Each new row is followed by its nearest point in the smallest flat space through zero that holds the last named rows.

z_743 (5 x 19):
[[ 21  -1  14 -24  11   3 -12  -6  12   1  -9 -28   0  -8  24  11 -37 -11
  -24]
 [ 41 -23   6   3  17  15 -14  14  36  27  31  -3  -3  -3  -6  -4  -6 -36
   -8]
 [ 19 -22 -29   9   4   4  -8 -15  12  -6   6 -23  -5 -17  13  17  -7  -3
  -22]
 [  6 -12   2  -9   3   8 -16  -2  29   4  26 -10  -7  -7 -28  23 -19 -20
   21]
 [ 11 -16  25 -18  -1  17  -5 -22 -12   8   3 -13 -24  13  -2   3 -20 -16
  -11]]
New rows:
[-11 -18  -1   1  13   1  16  18  -1  12 -11   7  -6  -2 -22 -11   5  -6
  -3]
[ 1 -2  3  5  0  2  3  5 -1  7  6 10 -1  6 -7 -8 10 -4  4]
[ -5  -1  11  17   8  13  -4  -8 -15   4  22   5  -8 -11 -20  -8  17  -9
   4]
[  0 -11   1   8  -4   8   2  -3  -4   7  13  10 -10   8 -16  -5  13  -6
   8]
[  5   7  -1   4  17  13  -2   0 -10  17  11   6   4  -3   4 -17  14 -15
  11]
[  8  -3   5   6   3   4   2   9   1  11   7  11   0   6  -3 -13  10  -7
   0]
[ -5  -8  11  -1  22 -20   2   1  -8 -14  25 -13  -6   2  13  20  11 -16
  23]
[-2 -2 -1 -2 -1  1 -3 -2  6 -1  6 -2 -2 -2 -9  7 -4 -3  8]
[ 16 -17   3  -2  -2  -2  -3  -2   7 -18  11   5  -6  11 -13  -1   7  -6
  14]
[  2  -9  -1   3  -1   6  -2  -2   4   4  12   3  -7   2 -14   3   3  -7
   8]
[  6   3 -25 -12 -11   0 -12   3 -10  19   4 -11   1 -16 -14   4  13 -11
  38]
[ -6  -3  -8   5  -2   0  -3   1  10  -2  12   3   0  -4 -17   9   3  -2
  16]

z_169 (5 x 19):
[[ 41  -9  -7  -4  -8  16 -13 -10 -21  25   1  10  -2 -14   2  -9 -13   1
   -4]
 [ -4   3  -7 -10  -6  32   4   0  -6   0 -41  12   0   7  -5 -33   5   4
  -18]
 [-14 -16  10 -15  -5  13  -5  -6  -5   4  16   2  -9  -9  12   3   0  19
    3]
 [ -5  -2  -6  -9   3  -4   5  -2   0   0  -1   5  17  15   2 -16  -8   7
    1]
 [ -2   6  12  -3 -32  12  10  -3  13 -24  -2  24  15 -12  -5 -25  10  14
    4]]
New rows:
[-20  18 -18  -4 -18 -10 -16   8 -12 -13  10   6  -1  -8  11  -6   3   2
 -14]
[-7  0  4 -2 -4  1  3  0  4 -6  1  2  1 -1  0 -2  3  4  1]
[-11  17  18  -9   4 -20   3 -18   4  -8  12  -4  14  17   9   4  14   9
   4]
[-16   0   4  -2   2 -15   7   1  10 -11  14  -1  11   8   3   2  -1   6
   8]
[ 12  16  19  10   8  -1  21 -14  -6 -20   3  20  -6 -13   8 -17   1   5
 -10]
[  6   5   4   3 -15   4   3  -1   5  -9  -2  10   5  -8  -4  -8   5   2
   1]
[-21 -19 -12  -4   7 -13  -9  -4 -11   1  12  -7 -13  -9  -8   6 -17  13
 -16]
[-11 -11   1  -8  11   0  -5  -2  -6   9  10  -8  -7   3   9  10  -4   7
   1]

z_442 (5 x 19):
[[ 10 -25  -1  -2 -30 -19  11 -24  20  -7 -22  -7  17  10  12  31 -19  32
   10]
 [  7  11 -32 -11 -20  -8  10  -5   8  20  -2 -10  -4  -3  16  10  -6 -12
    4]
 [ -5  -3 -13  26 -13  -4  -6  -6   4 -16  -6  -7  12  23  35   5   2  16
   17]
 [-20 -30 -24   6 -20 -10  -9  16  21   5 -11   0  14   6 -12  24  -1 -31
   10]
 [ -8   8  -1  12   1  -9  -3   5   3  -6 -19  -5  -4  13   7  26  10  17
    2]]
New rows:
[ -4   5  -3 -31  -1   0   3   7  12   7  11  21  31  -1   7  19  -4   7
  -9]
[ 4 -6 -2 -9 -7 -4  5 -4  5  6 -3 -1  1 -4 -6  7 -6 -1 -1]
[ -3 -18  -2   3  -6  -2  -7   1   0   1  -2  -3  11   9  25   2 -13  -2
   9]
[ -1 -12  -8   9 -12  -2  -2  -5   6  -6   1  -2  11   8  13  -1  -5   0
  10]
[ 15  -1  17 -10  -1  -8   1  -9   2   3 -27   6  -4  -9  21  -8 -23   4
   6]
[ 12  -1   5  -8  -6  -3   9 -14   1   0  -1  -2   2  -3   5   0  -9  15
  -1]
[  3  18 -14  -2  -4  29   4  -1   7  -3  10 -21  -3   0  -7  13   1  -2
  -5]
[ 1 12 -9 -3  0 -1  2  2 -1  8  0 -3 -6 -2  4  2  3 -4 -1]

z_256 (5 x 19):
[[ 11   3   3   3   2  -7  -9  19   0   8 -27   1  15  10  11  40  14 -32
  -25]
 [-17  15   5  -4 -13 -40  -5  -3   9   8   2   2  -8  16  -3  31  22 -18
    8]
 [-26  13   9   9 -15 -20  17  32  21   8 -14  -5  11  17  14  29  27  -5
   12]
 [-30  25  13   5 -16 -33  15  41   4  23  -3   1   9   1 -15  12  23 -28
  -15]
 [-41   3   5  24   2  -9  -1  13   2  11 -24 -30  -1 -10  17  27   6  -3
    5]]
New rows:
[  1  11  -8  -5  16  -7  -8  18   3  11  14   0  12   6  -7   8 -16 -14
   0]
[  2   4   2  -2  -1  -5   0   7  -3   5   0   4   3   0  -6   2   3 -11
 -10]
[-10 -21 -16 -17  -4  11   0   3   9 -12  12   0  18  -7 -14 -12   2  19
 -19]
[  6  -2  -1  -2   1  12   7   4  -1  -3   6   4   3  -4  -4 -18  -6   8
  -1]
[ -8 -17 -15   7   5  15  15  18   2   0   3   9 -18  19 -13 -14   7  13
  -4]
[  0   0   1   0  -3   9  12  10   4  -2   5   3   5   0  -1 -15  -1  10
   4]
[ 20 -17   2  13  -2 -16   0   8   5   9  12 -12   0  11  -4  -1 -16 -16
 -15]
[  7   1   0  -3   1  -2  -4   2  -5   3  -1   4   2  -1  -5   2   0 -11
 -12]
[  7  17 -21   7 -14 -10 -17 -15 -17  -7  12 -10 -15   1   3  10  -8  -8
 -13]
[  2   0  -2  -3   4 -11 -16 -19  -9   2   2  -1 -10  -3  -6   8  -3 -11
  -5]

z_501 (5 x 19):
[[ 13  13   2  -3  20  12   0 -16  12  -2  -4 -14   9   5   3  13   4  16
    0]
 [ 27   2   8 -28   9  -8 -10   3  -6   7 -12   5 -22  -4  -7  12 -14  -1
  -23]
 [ -6  -9   9 -11 -13   1  17  -6   7  35   2  -3   4 -16  -4  44   7   6
    2]
 [-14   6 -11  18  28  12 -16 -11  16  -3 -11   8 -15  13   5  21   1   4
   -2]
 [ 26  12  -1   8   4   9   5 -19  -2  10 -10 -18 -16  20 -10  38 -14 -29
   10]]
New rows:
[ 12 -13 -12   5   0 -19 -19 -15 -12 -14   9  -5 -14 -19  14  -5  -6  -6
  -3]
[  4   0  -1  -2   1  -4  -6   5  -6  -6  -2   5  -8   2  -1 -10  -6  -6
  -5]
[  0  -2 -21 -21  -9  18   4  -6  21  21  17   8  -3 -16  -8  11  -1  17
  15]
[ -7  -4   5  -7  -2   2   7  -3   7  15   2   0   7 -11   1  18   7  12
  -1]
[ 20  15  -8  -1 -17  -4  19  -2  18 -17 -14  -4  19   0  15 -16   3  -4
 -10]
[ 13   7   3  -3  -1   1   5  -2  -3 -10   4 -12  14   2   1 -17   1   3
   4]
[ 13 -13  19  17  -2  -6  13 -17  12  14 -19  15   0   3  20  16  -4  12
  -6]
[-2  0  2 -3  4  3  1 -5  6 11 -3  0 -2 -3  0 20  2  5 -2]

z_283 (5 x 19):
[[-16  -7 -18 -16  18  12   2 -31  18   2 -16   1  12   4 -24  -2   2   3
   -3]
 [ -8  -2  -7 -35  34  -4   0 -19   0  10   5  19  16 -27 -27  24  27  10
  -14]
 [  0  -1   7 -31  14   3 -12 -20  -1   3 -23   7  11 -11  -4  14   7 -24
  -20]
 [-21   6  -7 -21  -1   3   0 -31 -20  11 -13  -7   0 -19   8 -19 -44   4
    2]
 [ 11  -7   1 -22 -31   6  12 -13  -4 -10   3   5  20 -35  11  28   4 -23
   15]]
New rows:
[-13 -16  12 -13 -19 -13  -4 -16  -9 -14 -11  18   3 -13 -11  -5 -13   9
   0]
[ -5   0  -3 -12  -3   2   2 -13  -6   2  -3   0   5 -14   2   1 -11  -2
   3]
[-15   2   3   4  -5  13  18   1 -19  19   3   8 -12 -16  -6 -16  14  -1
   1]
[-4  2 -2 -2  2 -4  3  0 -8  4  8  2 -1 -9  0 -1 -5 10  3]
[-15   2  18   1 -20  16  16  -1 -12  -4 -16   8  14 -14  -8   4  -8  16
 -15]
[ -3   0  -2  -8  -5   1   3  -8  -5   1   0   0   3 -11   3   1  -8  -1
   3]
[-16  -8  15 -10   3  17  11 -18  11 -10   4   8 -21   6   5   7 -11 -11
  17]
[ -3  -3  -5  -3  -7   6   3 -11   4  -3  -7  -3   4   0   0  -2  -7  -5
   5]
[  3  -6  -8   3 -15  12   3  -1 -18 -15  11  -5   1   5  18 -13  18 -17
  18]
[  7  -3   1   7 -20   3   6   5   2  -8   3  -4   2  -1   9   3  -2  -8
  11]
